The same things were measured in two ways. Each way mixes the same 11 hidden numbers, adds some noise and spreads widely along 6 directions of its own, which tell nothing about the thing.
Some things both ways: the first way, then the second way.
[ -7 -17 -12  -8 -22 -10   9  -2 -15   3   3  -5  -7  -7  -6  15  -1  17
 -10   3   5]
[ -4   1  18   6   3 -10   0 -14  14  -2 -10  -7  -1   6  -9   3  -8 -12
 -15   3  -6   7 -12  -1  13  13   1 -11   8]

[  1  -9 -18 -17 -14  -4 -17 -15 -23  11  22   5 -17  -4 -18   2   5  19
 -18  13   7]
[-20  24  40  10  33   4 -25 -14   4  31  -8 -18   6   1 -25 -32 -14   7
  -3  20  27  11 -27 -12  17  29  -1  23  45]

[ 21  35  -7  -5  -3 -17  21  32  -6 -15 -16  33   1   1   3  -7   1  12
  11 -14  -8]
[-14   6   1  -2 -12 -12   0   3  21   6 -18  11 -13 -19 -14  11  -3   2
 -16  -9 -12   5  -4   6   0  -2 -12  -2  19]

[  6 -26   5 -14  -3  -1 -14   5   6  -8 -15  11  -3   9 -16  22 -21  19
  -5  10  14]
[-13  28  16 -10   6  -3  -2 -14   8  -2 -37 -12  -2  -3   5  12 -29   9
 -20   9   0 -11  -7  -7  20  20   6 -10   8]

[ 13   1  16   0 -13  -6   3   4  11  -1  -8   6  -1 -19  27  -4   3   0
  -2 -20  -6]
[ -1  19  19  28  -8  -2  26  21   1 -12  -2   1  -1 -12  19  -2   0  20
   7  -9  -9 -13 -11   4  -5 -16 -11  -4   0]

[  3  12   4  14 -22  -1   3  -3 -15  -1  20  -7   2 -16   8 -23   9  -3
 -17   8  -4]
[ -1   4   8  14  -3   1  -3  -7  11 -12   4 -17 -16  -5  -4 -11  -3  -2
  -4  14  -2   6 -26   3  10  15  -6   5   7]

[ 22  34   5   1  -2  -7  -3   3 -11  -8  -6   8  13   6   9 -37   0   3
  -4  -7  -6]
[-18  29   4  18  -8   0   4   7  -4  11 -18   4 -20 -30  11   3   0   7
   0   0   9 -10 -26  18   3  17 -14  17  31]

[ 13  14   7  -7   5 -12  20  10  19 -17 -16 -18   9 -12 -12  10   9  19
  17 -14 -10]
[ -5  11  19  20   5 -11  15 -14   4   8 -17  10 -10 -11 -20  25  -6  17
  -6  12  -1  -1  -5  -2  11  -1   8 -10   2]

[ 11   8  10   5   5  -4  -8  -5  19   6  -9 -16  10   7 -11   4  -1 -13
  10  -6  -9]
[ -8   5  -9   3 -11 -19  -8 -18  -1  -4 -23   1 -12 -12  -8   2  -2 -12
  -9  -8 -11   0 -12  18   2  16   8 -13  -5]

[ -8 -23 -23  -9 -11  -2 -10  -9 -39   6  21   8 -21  21  -3   2 -15  10
 -28  19  15]
[ -6   5  16  11   1  -2  -9  -8   9   4   5  -2  -3  -2 -11   1   1   1
  -4   4  -6   7 -23   2   7  14 -10 -12   1]

[ 18 -21   7 -37  -8 -11  17   0  -5 -29   0  19  -9  11   9  24   1  26
  18 -34   6]
[ -7  -3  14  19  -1 -20   4  -8   1  -2 -17  -2   0   3  -1  -2  -5 -16
  -6   2  -1   7   5   0   4  -5   3  -2  25]

[ 12  37  -9  20 -32 -38   4  18  12  23   1 -18   0 -10  14 -20   1  -8
 -19  36  -6]
[  3  36  22  24   6  19   1  17   3  -5   1   3  14 -21  22  13  -1  38
  25  -4   4 -14 -34   2  -8  -4 -23  -9 -10]

[  3 -25  -8 -19 -19  -6  11   6 -17 -31   7  25 -17  22  -1   9 -16  20
  -1  10  25]
[  2  -2   7   7  -8  -9   9  -5  -8 -18  -6  -4 -10  18  -7   2 -10   6
 -11   8  -9   9 -13  -4   2  -1   4 -11 -10]

[  6 -11   7 -15  10   8  -2   3  -7 -19  -5  24 -13   7  -2  -1  -3  17
   3 -23   8]
[ -1  -3   1   9  -7   3   3  -5  -6  -3  10   4   1  -3  -9  -5  -6   3
 -11  -1 -18   8  -3   0   5   3  -8 -12   4]

[-16 -20  -8 -11 -46  -6  24  -8 -31  10   0  12  -4  -8  18   2  -5  28
  -4 -19  16]
[-13  25  11  31  -2  -1  12  15 -12  12  -8  12  -1 -16  24  -2   2  13
  12  -8   9  -8  -5   9  -4  -6 -17   8  27]

[ 14  -1  -9  -1  -6  -5  -5   9   9 -16 -16  25 -29  27   2 -11 -21 -18
  -2   2  10]
[-14   6  21 -14 -10  -5 -14   3 -15  -5 -10  -6  -8  32  -8 -15 -22  -3
 -17   4 -11  13 -33  -6  -3   7  -6 -12   6]

[ 12  16 -21 -19 -13 -21  -1  22 -14  -3 -12  14   1  17  -3   5 -28   9
  -7   7  -1]
[ 18  13  17  22   9   4  20   9   7   6  27  12  10   8 -17 -14   1  10
   6 -22 -15  17 -10   1  -8 -17 -13 -10  -6]

[-13   5   2  29  16   9 -20 -18  19  23   9 -34   6  -5  -2  -3  12 -10
 -11   8 -12]
[  0   5  -3  -2  -4  -2  -8 -16  -4  -5 -16  -2   1  -8 -10   5 -10  -1
 -11   0 -10   5  -6   2   3  10  -3 -11   6]

[  6   1   7  13  22  -8 -22  -5  -9   0  34  11  -4   0  -8 -12  35  27
 -13  23   3]
[ -5  15   0   7   3  20 -10  -8  10   0 -14   1  14 -37   9   6  -3  33
   8   2  -1 -15  -3   2   1   3 -11  -7   8]

[ 15  20   6  -7  20   4 -14  16  18 -11   2  14 -16 -21   2  -5  15 -14
   4 -16 -14]
[ -8  18   1   1   6   1 -16  -3  23   3 -18  -2   2 -29 -10   9  -3  16
  -5   1   5   2 -10  -3   4  11 -17   5  18]

[ -3   2   5   8   7  14  -7  -4  24   9 -13 -13  -3  -9   1  -1  -1 -12
   3 -11   0]
[ -8  13  -6  -2  -8  -6   3   0  -7  -5 -22   6  -2  -1   6  10  -8   5
 -14  -7  -6  -1  -4   4   2  10  -5 -10   1]

[ 15   2  -6  -1  26  -2   2  -1   6   8   7 -16 -32  -8   0  -6  23  -2
  -7  -1   2]
[ -7   0   7   8   5  16 -15 -17   4  11  -7  -9   8 -15   8   2  16  -8
  -5   4   9   3 -17   4   0  23 -26   0  38]

[-22 -17 -13  14   6  10   2  -2   7  -6 -19   1 -10  14   7  -5 -14  -1
  -7  12  14]
[  3   4   2  -9  -5  28  -2 -15 -15   6 -25   0 -13 -19 -36  26 -11  23
 -21  26  10  15 -34  -6  -3  12  -8  22  50]

[-18 -18 -24 -11 -17  -9  -8 -12 -27   1  19   5 -23  17   0   2  -1  -7
 -11   4   3]
[  1 -10   6 -14  11   8 -38 -26  17   3 -10 -16  25  18   3 -15 -10 -47
 -11  -9   0  26 -16   3   3  25 -13  -8  37]

[  7   0   9  10  14  17  -7 -16  12  -4  19   3  -9 -13 -14  -7  30  21
   4   2   8]
[-16  22   8  -4   4  -1  -6  -1 -14   3 -27  -8  -2  12  12 -22 -22  12
  -9   5  11   1   1  -9   2   4  -4   9  27]

[ 11  -6  17   6   6 -10 -23  -1  34  28  -9 -22   3  -6  -8  22  -4  -7
  -3   3  -4]
[-14  22   7  11   2 -19  11 -11 -19   0 -30 -11   0 -14  -3 -24   0  14
  -8 -10  -6 -20   1  10   0  11  15  -7  -7]

[-14 -10 -11  19   6   9   2 -17  10  17  -2 -21 -18   6  16  -7   8 -19
  -4  -1   3]
[-20 -12  18   4  -9  -9  -1 -14 -20   8 -25  -5 -19   0 -36   3   4   9
 -24  23   6   8 -29   0  -1  17   8  10  31]

[ -5 -29   1  -9   2   7  16  -8 -19 -13   1   8 -18  -1   2   8   7  11
   1 -26   7]
[-18   6  28  24   0  -2   4  -9  -4  21  -7   9 -16 -13 -16   7   3  22
   0  18   4  -2 -13  -2   3  -6  -5  -2  24]

Other things, the second way, with their names:
<343>: [-17  12  12  30   1   1   9  12 -14  30   9  20  -7  -6   0 -19  17  22
  12  -7  11   4  -7  10 -13 -10 -18  10  27]
<13>: [ -3  -4  -4   3   4 -16 -11  -6   8   4  -4   1  -4   6 -33 -16  -4  -7
 -11  -5   1  27 -11   4   1  10   6  11  13]
<347>: [ -2  -2  -2   4  -6  14  -5 -10  -1  -3  -5  -3   5 -19  -6  -6  -2  12
  -4   0  -8   0 -17   9  -1  13  -2  -2  10]
<401>: [ -8   7  12  12  -7  -4  18 -11  13   4 -27   2 -29 -30 -26  23  11  30
 -11  11   1  -9 -26  11  -2   4   6   5   9]
<382>: [-17  11  23   0  -2  -3  -8 -13  -5   1 -30 -13  -2  10  15 -15 -19  -6
  -5   7   1  -6 -10  -1   2   1   3  -6  27]
<227>: [  4   2 -11  12  -6   2  13 -11  -6  -5 -10  -2 -18 -13 -14  -1   9  15
  -7   5   1   5 -10   8  -5   4  -1   8   9]
<472>: [-20   6 -15   6 -18 -24  -1   3   5 -10 -27   9 -19 -17   4  17   5   8
 -11  -3  -4  -6  -7  15   3  15   0  -6 -11]
<73>: [ 31   4 -14  18   3  20  20  -2  -6   0  33   3  -2  -7 -31 -20  15   9
   0 -16  -9  28 -21  11 -14   0 -17  12   7]
<443>: [  3  23  -6   3 -11   2  35  26   2  -7  -5  18  -4   7  20   1  -5  27
  -5 -31 -14  -6  -6  13 -11 -10  -7 -11 -22]
<209>: [  5   3  -6  21   9   7   0 -15  16  15  20  18   4 -35 -39  11   3  29
   1   1 -10   7  -9  10  14  18   6  -8 -20]
<398>: [ -5  -5  17   8  -2 -15  13 -11  31  15 -16   7 -21   6 -21   4  12  -9
  -9 -14  -1  11 -28  22  -7   2   9  -3   8]
<265>: [-14  12  15  16  -9  -1 -14  -1  17  -1  -9  15   2 -27  11  32 -18   9
   8   8 -11  -8 -10   3  13  -1 -10 -22   3]
<235>: [ -2  16   9   0   4  12   1 -10   0   6 -11   5  18  -9   1  -3 -16  21
  -1 -11 -13  -9  -6   6   2   5   5 -19  -7]
<289>: [ -5   9 -12  -4  -8  -5   4  -3   1   5 -24  -3 -10  -2   8 -16   6 -18
 -12 -21   2   7  -7  18 -11   9 -12  10  33]
<171>: [-18  20   6   6 -15 -12  17   4 -16   0 -22  -6 -26 -11  -3 -17   6  18
 -13  -7  -7 -16 -24  15  -6  12   1   2  -1]
<237>: [ 13  -5  -6  22  -5   6  11  -7  -2   0  14   5   4  -6  -1   0  12 -17
  -2 -13 -10  14 -12  15  -4   7 -15  -4  15]
<221>: [ -2  17 -12  -5   3 -17  23   4 -11  11 -21  19  17  18   7 -11  -1   5
 -17 -40 -11   3  32   4 -11  -8  -3 -18  -4]
<328>: [  3  14   6   4  -2  10   6  -2  14   6  -3  -2  -3 -15  -2 -17  -5  -5
  -4 -17 -11   3 -10   9  -4  -4 -15   4  29]
<383>: [ -1  19  -9   4 -12   4   1  -4  13  -2 -20   7 -11 -17  30  32   3 -16
  -5  -9  -1  -1  -6  10   0   5 -34 -11  26]
<170>: [ 20   6  -9  29  -6  12   7  -1  -8   0  28  16   0 -19 -10  -7  14  13
  21 -15 -14  14  -8  11 -19 -25 -23  -8   0]
<245>: [  4  10   3   5  -2   1  10   8   1  -4 -13   6  15  -7  -2   7 -13   0
 -11 -16  -8   6 -10   7   0   5  -1   1  14]
<371>: [  1  15  -3   5  -8   5  -3  -7  -4  -2 -14   7  -7 -18  -2  17  -3   9
  -2   1  -4   3  -9   0  -5  -5 -19  -7  16]
<96>: [ -2  -3  -8 -17  -3  18  -2 -18  -5   6 -31  -7  -4   6   0  -8   0  -2
 -16  -5  10   9 -20  13 -13  16  -3  11  37]
<228>: [ -6   3  13  10  -2  -6   6   0  -2  -7  -6   0  -6   2 -14  15  -9  12
 -16  15  -3   7 -13  -9  11   9  -2  -3   5]
<9>: [ -8  21   8  -2  10   7 -19 -15  10   8 -19  -8  12  -4  19   1 -22 -17
  -6   0   5   2  -9   2  16  25 -11  -5  30]
<329>: [ -5  17  -8   9 -12   3   1  10 -18  -1   0  29  14 -16  10  32  -4  25
  -1 -14 -18  -7  -7   8   0   7 -16 -31 -25]
<121>: [-11   7 -13  -4 -29  -8   8   7 -14  -6 -13   8 -28 -10  -8   5   2   3
 -20  -9 -16   2 -24  17  -8  10 -11  -2   5]
<18>: [ 17  17 -18  19  -3   2   8  -5 -14  -6 -21   7  -1 -34 -13   8   6  15
  10  -7   3   9   4   4 -18 -22 -12  14  26]
<451>: [  2  15   2   1   8   8  -7  -3   8  -1  -9  -8  19   7  24 -19 -16 -18
   0 -17   0   7  -4   6   2  10 -11  -1  24]
<288>: [-15  40   5   4   3 -12  11   5 -19  13 -33   3  -9  -1  10  -3  -9   8
 -12 -10   9  -7   1   0   1   8 -11   7  25]
<111>: [ -2  24  -5  14  -4  -6  14   1 -14  15 -13  10  -9  -4  11 -15  10  -6
   3 -28   1   1  -8  22 -16  -1 -14   2  19]
<429>: [  1 -15  17   5   0  -1  -1   2  27  -7  13  -2  -2  16 -19   1 -10  -3
 -15   9  -8  25 -16 -10  11   4  -6  -3  10]
<428>: [-14  11   6   1  -4 -16 -11 -11 -18  -2 -27   6  -4  10  -3   0 -13  18
   0   8  -1   1   6  -9  -6 -14   1 -18  -2]
<470>: [  3   7 -22   7 -14 -16  -7 -11   4 -14 -22  12  -4 -29  -6  33   5  -1
  -3 -11 -15   0  -6  16  -2   8  -5 -20 -16]
<155>: [ -7  -5   2   9 -21 -13  18   7 -17 -12  -7   3 -10   8   6  11   9 -10
 -23  -6 -16   2 -11   5  -3   7 -14 -14   7]
<497>: [-12  36  -5  11  -5 -16   7   9 -12  -4 -25  -8 -21 -25  -5 -18  -4  14
  -8  -5   3  -8  -8   6  -1   7  -7  19  15]
<159>: [  3  -2 -22  14 -16   0  -4   3  -5  -9  -7  13  12 -39  -5  13  14   6
   2 -22 -14  -2 -24  31 -11  18  -2  -5 -10]
<359>: [ -1  13   7  20   2   2  16 -13  14   5 -19  -4 -18 -23   1   7  10  10
   0   4   8  -6  -8   9   1   0  -6   8  24]
<234>: [-12  31  17  17  -8  14 -10   6  -1   7 -16  16  -2 -33  25  31  -4  25
  20   5   2 -16 -20   3  -7 -13 -32 -14  18]
<260>: [ 10   8  -9   7 -10   3  17   9 -14  -3   7   3   5   3   5 -24   4 -13
  -7 -34 -18  10 -14  20 -15   3 -12  -2   9]
<486>: [ -5  12  -3   0 -11   0  -6  -1   6   2 -17   3  -5 -14   8   3  -7 -20
  -8 -14  -7   6 -14  14  -3   7 -18   1  33]
<176>: [ -5   2   7   6  -1  -5   6  -5  -7  -3  -5 -24   2  10  13 -38   6 -27
 -20 -12  -5   4  -4   4   1  18 -12   5  31]
<323>: [  1   5  13   9   2  -3   8   2  13  -6   2 -13   1  16  10 -36 -12 -17
  -3 -13  -7   9 -11   7   2   1   0   4  17]
<162>: [  8   2  -3   4  -8  -9  24 -11  13  -3   5  13 -14   1 -26  19  -7   4
 -21 -12 -27   6 -15  15  13  17  13 -25 -36]
<146>: [ 17  -6 -19  16 -15   1  19  -5   0 -21  -5  10   9 -16  12  13  17   9
   6 -24 -23  -6   2  19 -17 -11  -4 -25 -24]

Some of these things the first way, each followed by its name:
[-29  -6 -16  14 -14  -4  -5   4 -40   1  14   4   8  13  22 -17 -12 -15
 -26  23   0]
<401>
[ 12  29 -16   9  -2  -4  24  -4 -18  18   9  -2  -7  -3  -2 -21  24  18
   3  -3   4]
<343>
[ 28  32  10   7  30  12 -10  -5  18  -5  12  -8   1  -5  -2 -23  28  -8
  12  -8  -7]
<472>
[ -9   5  -7  31 -11  -8  19   3  23  26   1 -24  -4   0   0  15   5  -5
   2  13   1]
<428>
[-13 -31  -1  -8   1  20  16  -3 -12 -12 -11  -1 -19  -8   9  10 -11  -2
  -7 -25   8]
<383>
[-28 -14   3  14   4  41 -26 -23  -4  16   0   0   6  -7   6 -14  -3 -27
  -9  -6   5]
<443>
[-16  -6 -26  -2 -31   5  15   2 -32  10   3  14 -11   4  22  -2 -17  -9
 -14  -1  10]
<429>
[ -5  24   7  21  19 -11 -14   1   8   6  16 -23  14   7  20 -20  16 -17
  -5  11 -14]
<146>
[-17 -22   6  -9  18  20 -17  -6 -13 -38  14  20 -18   5  12 -12   1  -4
  -8 -24  -3]
<371>
[ 13 -35   2  -8  25  14 -13 -16  -5   0   7   3 -19  22 -10  25  -2   9
  -4  -4  10]
<170>
[ 21  -2  -1  13 -20 -20  15  11   3  14  -6   7  -8  -8 -21   9   6  30
  -8  32  17]
<171>
[ 10   4   8 -19  15  13  -9   6  17 -22 -15   8  -8  -8  -6  -2  -6   7
   9 -26   1]
<288>
[ 24   7   3   6   6  -2   1   3  27  38 -19 -23 -15 -13   7  12  -4 -10
  -6  -4   0]
<176>
[-14 -24  -5 -14 -21  11  10   1  -2  -4 -10   8 -17  -5  15  10 -19   0
  -3 -18  14]
<228>
[-31 -26  -8  21  -4  15   8 -21 -10   1  16  -1 -12  -7 -12  -8  29  -2
  -2  19  14]
<96>
[ -8 -19  12   7  12  29  -2 -14   2 -21  -4  20 -18 -14  -5 -13  14   1
   2 -24   6]
<121>
[  9   4  -8   6   7  -7 -17   4 -24  11  -3  14   8  20   3  -4 -13   5
 -20  12  -4]
<328>
[-30 -10  -7   2 -12   6  -7 -12  -6   8   1   1 -10  -3  -1 -12  -3  17
 -10  -9  11]
<329>
[ -1   3  -6  11   0   6  -4  -2   9  27 -28 -31  22   6 -31  17 -25   1
  -3  19   2]
<162>
[-19  10  -1  -1 -13 -11  -1   5  -8 -24  16   3   6  -4   5 -12   6   4
  -2  -8 -12]
<470>
[ -1  -8  10  -5   6  -4 -26   6  12   3 -20  10   5  18  -5   6 -19 -16
   6  -7   1]
<235>
[ -5   9  15  20   1  14  20   5  27   3  -9 -22   3 -35  -1  -1  20 -16
  13 -14  -5]
<227>
